The same things were measured in two ways. Each way mixes the same 9 hidden numbers, adds some noise and spreads widely along 6 directions of its own, which tell nothing about the thing.
Some things both ways: the first way, then the second way.
[0,-1,13,15,-11,-5,15,6,-2,2,-10,3,21,-1,-17,-10,3,-5]
[0,11,-3,0,-7,-4,0,-7,6,-9,-2,-2,-4,4,-7,-7,6,-5,-9,8]

[2,-12,7,2,5,-5,-9,14,-1,18,2,-6,1,8,-11,-6,22,3]
[7,-7,-4,-5,12,-4,7,-3,-2,-9,5,-2,-10,1,-8,-2,-8,0,-7,-26]

[2,11,0,-11,1,13,2,7,4,-20,-16,7,9,12,-6,2,3,5]
[7,15,-3,-11,5,-1,-2,-3,-8,1,9,2,-3,14,6,-14,13,5,8,4]

[-1,-8,10,12,-11,-8,14,9,-9,2,2,5,10,4,-15,-13,3,-2]
[14,16,1,-4,-4,10,-6,5,-5,-5,5,-5,-13,11,-2,-9,7,1,0,8]

[-6,-3,3,-15,12,2,-15,8,-7,1,2,3,-10,3,6,4,1,13]
[-11,-31,-6,7,-9,-15,12,-7,-2,3,-3,3,-4,3,-1,10,-6,-9,3,-29]

[4,-3,5,13,0,7,10,16,13,-6,5,-10,-10,-4,-12,-8,10,-11]
[-1,8,-4,-2,-3,-3,3,2,0,-4,1,-7,-3,-1,-5,-6,1,-5,-3,8]

[-9,-3,-4,-16,-7,1,-4,-18,-14,-17,-17,2,3,-18,6,-3,-22,-9]
[-19,-3,-9,13,-31,-24,12,5,-1,3,11,-6,12,6,-2,-7,-4,-12,-1,1]

[-11,-1,4,6,-12,1,7,4,-4,-8,-8,2,8,-6,-7,5,-3,3]
[10,-10,-1,0,0,1,3,6,3,-18,0,1,-2,9,-4,22,8,5,-2,-3]

[-10,14,7,-15,11,16,-26,3,4,3,-8,13,-4,-12,-3,15,1,28]
[-13,8,-8,-3,-12,-15,1,15,3,-1,-3,-5,12,-16,2,-3,-3,0,-6,30]

[0,-1,8,-7,8,14,-5,10,13,4,4,-1,-6,8,3,7,5,10]
[10,3,-9,-14,12,5,-10,9,-8,5,10,20,-4,3,13,-1,7,10,5,2]

[4,15,-20,-2,13,-18,-8,-5,-19,32,-4,-3,-10,-6,2,9,1,-19]
[13,-7,6,-9,18,-4,0,2,-4,7,1,5,-12,-7,6,-5,5,16,14,6]

[4,16,-21,-6,2,-2,3,4,-14,-1,-18,0,12,12,-6,3,11,-7]
[-1,-1,5,-6,5,-8,4,-8,5,6,-7,9,12,-2,-2,-8,1,4,7,8]

[-15,-19,-7,1,-4,8,12,-3,8,14,15,-11,-14,-14,9,1,-14,-15]
[4,-6,15,2,-4,-3,5,-4,9,-10,-14,-4,2,-2,-12,5,1,-2,3,13]

[-3,-16,6,-2,-18,-4,-1,-10,-11,12,-3,3,7,-4,-2,4,-1,1]
[-2,-6,-8,2,-7,-2,-6,10,12,-6,-10,4,17,-13,1,19,-7,7,-13,12]

[9,6,-17,-1,-1,8,6,-9,8,0,-4,-12,-5,-5,9,0,-10,-18]
[9,0,16,3,-14,-1,-4,-2,3,-15,-11,-1,-6,12,-9,-3,-1,-10,-5,2]

[-2,0,16,4,6,7,-3,17,4,6,6,8,5,7,-9,-5,10,17]
[-1,20,-7,4,-11,9,-16,12,-4,2,11,8,21,5,11,0,-4,0,-8,11]

[3,-5,-8,-19,5,11,-9,8,-2,-4,2,2,-14,14,0,2,12,8]
[-1,2,-2,-8,-10,-7,-2,7,-9,16,-1,2,-3,-1,7,-19,-3,-2,9,9]

[2,-7,-2,-2,10,3,4,2,8,16,12,-3,-6,2,5,9,-2,-3]
[-16,10,4,0,-1,-2,-2,-17,7,11,-14,7,8,-14,-1,-13,0,-10,2,19]

[6,2,2,-10,0,-8,-15,-2,-16,8,-8,10,10,8,-1,5,3,15]
[-3,-13,-12,-2,-10,-8,-3,4,-2,9,-7,8,0,-6,9,0,-6,0,-5,-8]

[-12,3,2,-21,6,11,-23,9,-1,0,-12,6,2,4,0,10,12,23]
[19,6,0,-7,-12,-9,2,15,0,-15,11,2,-8,11,-5,-9,1,4,-2,6]

[-8,-16,19,-19,10,8,-14,-9,5,2,5,2,-17,-14,9,-1,-13,3]
[-5,-2,-18,-5,16,-3,2,10,-12,10,17,-2,3,-4,10,4,1,11,4,-9]

[-6,-18,1,-19,-3,14,6,4,9,-14,5,-8,-17,9,6,-2,-3,-6]
[6,11,3,-3,8,4,-1,-8,-11,-1,8,-8,-7,13,0,-8,7,-1,12,-5]

[2,-12,0,-13,-7,26,-5,-8,23,-12,1,-11,-17,-11,12,8,-10,2]
[-8,12,-4,-8,-4,2,-5,13,-4,-18,-2,-1,-5,0,-6,4,1,-12,-8,12]

[-8,-20,9,5,-6,0,8,-4,7,14,-1,-11,7,-14,1,-11,-12,-14]
[22,-4,1,-9,3,-4,4,2,3,-17,3,4,-19,10,-11,-2,3,4,-4,-10]

[-23,5,15,-24,6,5,-21,10,-2,9,-14,8,7,3,-1,4,8,17]
[21,4,-5,-2,-13,-21,4,8,-1,1,22,5,-5,6,8,-20,3,17,2,9]

[13,-16,-2,3,-4,-5,15,-1,-15,6,2,-2,-15,12,-9,6,20,-20]
[-1,-3,-1,7,-12,5,7,-13,15,-12,-17,-12,-6,8,-16,11,12,-10,-11,2]

[-3,3,-12,12,-12,6,33,17,-8,-20,-3,-8,-4,13,-5,-15,6,-23]
[1,12,8,1,-9,11,-11,-1,-3,-4,3,12,9,26,0,3,14,-5,16,14]

Other things, the second way, with their names:
z_986: [-3,10,1,-10,-4,-1,-8,9,-12,11,0,5,1,2,5,-18,-3,-3,8,8]
z_209: [1,12,-2,2,-7,6,-8,0,8,2,-2,6,12,-4,2,-2,-1,3,-5,17]
z_537: [-5,-5,-5,6,-6,3,-2,3,-4,12,-9,-19,-28,-13,0,-7,-4,-9,-5,2]
z_106: [-9,-3,5,4,3,2,1,-10,15,-4,-17,-1,10,-14,-5,17,2,3,2,19]
z_140: [-6,13,-4,8,-7,-4,-4,0,-5,-11,14,-2,9,7,2,1,-5,-8,-7,-4]
z_391: [13,23,10,5,-3,9,-3,-9,2,-9,17,6,2,18,-5,-15,3,-11,-8,0]
z_850: [4,-12,-5,10,-29,-12,0,0,11,0,-14,-8,-1,5,-3,0,1,4,-6,6]
z_876: [-10,11,-22,15,-24,-3,-4,2,4,-13,9,-14,1,4,0,9,-1,-5,-21,-1]
z_589: [0,4,5,8,2,6,1,-7,1,-9,0,-12,4,7,-10,7,-2,-6,-6,-7]
z_579: [-23,13,-1,-11,3,-6,-3,-2,3,0,-12,8,8,-13,-3,-6,2,-9,1,27]
z_940: [-8,-1,-4,4,-12,2,-12,13,0,11,-3,8,22,-5,14,10,-1,2,0,17]
z_493: [7,-1,-7,7,-6,3,11,-3,-3,15,21,-7,-29,13,-8,-21,2,-13,0,-16]
z_922: [-15,3,-2,-2,-5,1,-7,5,0,-2,-4,13,10,0,-2,1,-6,-7,-2,7]
z_771: [22,5,3,7,-3,13,-3,3,7,-18,1,-14,-13,7,-11,10,0,4,-12,-2]
z_57: [5,-5,-1,-1,14,-6,11,-6,-3,17,12,1,-3,-5,6,-9,6,5,8,-1]
z_12: [-7,5,-2,4,17,10,-5,15,-13,-2,23,3,-5,3,0,10,0,-7,-1,-4]
z_873: [-11,5,-5,3,-12,-10,7,-11,9,6,-3,-2,9,-11,-5,-16,-11,-9,-7,3]
z_852: [-10,0,-11,-2,3,-2,-6,-5,11,-1,-15,0,17,-12,-1,14,-3,11,-5,9]
z_586: [7,-14,-18,-11,22,-9,19,-12,7,16,3,-2,7,-14,2,4,3,19,4,-12]
z_314: [-11,9,-8,-9,-3,-6,-6,12,-8,11,-1,6,12,-10,8,-9,-7,3,5,14]
z_715: [11,8,7,-8,6,4,-7,8,-19,3,16,9,0,19,8,-13,5,-4,8,-9]
z_459: [-10,-12,2,-1,11,-14,10,-2,-4,7,0,-3,-10,-17,1,-4,-5,-5,6,-2]
z_554: [9,2,1,0,13,6,3,0,2,-16,6,-6,8,7,-9,17,1,3,-6,-11]
z_989: [10,0,-2,-1,-15,2,-7,7,4,-19,-10,-6,-9,11,-6,10,3,4,-5,2]
z_536: [15,11,21,9,-3,10,-2,-3,3,-9,4,-5,7,9,-7,0,-2,-3,2,10]
z_82: [-15,-19,-17,2,-19,-24,14,21,-7,5,12,0,-7,-6,6,5,-3,-4,4,0]
z_112: [-3,8,-8,16,-13,9,-9,7,-2,-17,9,-18,-4,13,-2,16,-1,-11,-19,-9]
z_268: [9,7,3,-14,12,2,-5,-16,2,-9,-19,-4,-1,0,-5,-3,2,8,4,-1]
z_959: [8,0,7,4,-1,-12,1,7,-18,-6,15,-12,-11,10,6,-9,0,-3,4,-11]
z_651: [9,23,7,10,-11,3,-10,-4,-7,-15,18,-4,5,18,2,-12,-6,-10,-12,-8]
z_231: [3,-7,-1,2,-5,-8,-1,10,-3,11,5,6,13,-11,10,-3,-13,5,0,2]
z_535: [0,8,2,0,2,2,-8,7,1,-3,-3,0,12,-6,3,7,-3,7,0,17]
z_56: [22,5,17,-1,-3,-3,-7,-5,9,-35,-17,-10,13,9,-7,15,3,13,-4,8]
z_302: [2,-10,11,3,8,7,6,-2,2,3,-4,-6,-19,3,-17,-6,-3,-14,-2,-9]
z_484: [1,22,9,8,-4,19,-10,3,3,-8,6,-4,2,11,-9,3,5,-9,-5,18]

Some of these things the first way, each followed by its name:
[10,15,5,11,5,-16,2,12,-20,4,-8,5,-2,0,-15,-14,12,-8]
z_850
[8,-4,-9,-11,5,-3,-7,-1,-6,-1,0,-3,-14,6,0,9,7,-8]
z_589
[-7,-4,3,8,-11,8,7,7,3,-14,0,-14,-24,-23,-5,-11,0,-19]
z_82
[-6,-4,-7,-6,-13,2,-3,7,-5,-2,-3,0,6,8,-8,-1,9,6]
z_231
[-7,-11,-5,-2,-22,-5,11,-8,-9,-5,-2,-3,5,-3,2,7,-14,-7]
z_106
[2,-15,-9,-16,-2,15,3,-9,4,-5,2,-6,-10,1,8,-6,-8,-8]
z_986
[1,13,-1,-9,11,-2,-18,-2,1,0,-11,0,0,-10,6,10,-10,6]
z_140
[9,0,24,1,-13,-13,-7,8,-12,-13,-12,5,6,4,-17,-6,13,8]
z_876
[-1,-8,-3,-14,5,13,-3,-11,4,10,13,3,-18,-5,13,15,-13,1]
z_940
[15,-2,10,8,10,-17,-9,10,-15,22,19,8,-21,5,-12,1,14,6]
z_537
[3,-16,-5,-15,2,-15,-5,-12,-17,10,-9,7,4,1,-7,15,2,-9]
z_586
[-1,-6,-26,-6,5,-5,2,-7,-3,21,12,-8,-18,-4,10,20,-5,-19]
z_536
[-3,-15,-6,-15,-8,5,0,-9,1,-4,-4,-6,-4,-2,4,10,-4,-8]
z_554
[-8,-13,10,-24,-9,10,-10,-6,9,-5,-4,-1,12,10,8,8,-11,15]
z_651
[-9,-18,10,-4,-10,2,0,-13,-10,9,2,7,6,-13,3,0,-13,5]
z_12
[8,1,-5,21,-2,-10,12,-11,-10,1,0,1,19,-16,-5,-12,-20,-13]
z_302
[6,-17,4,-15,8,-7,-16,10,-6,22,17,-4,-31,13,1,17,26,1]
z_771
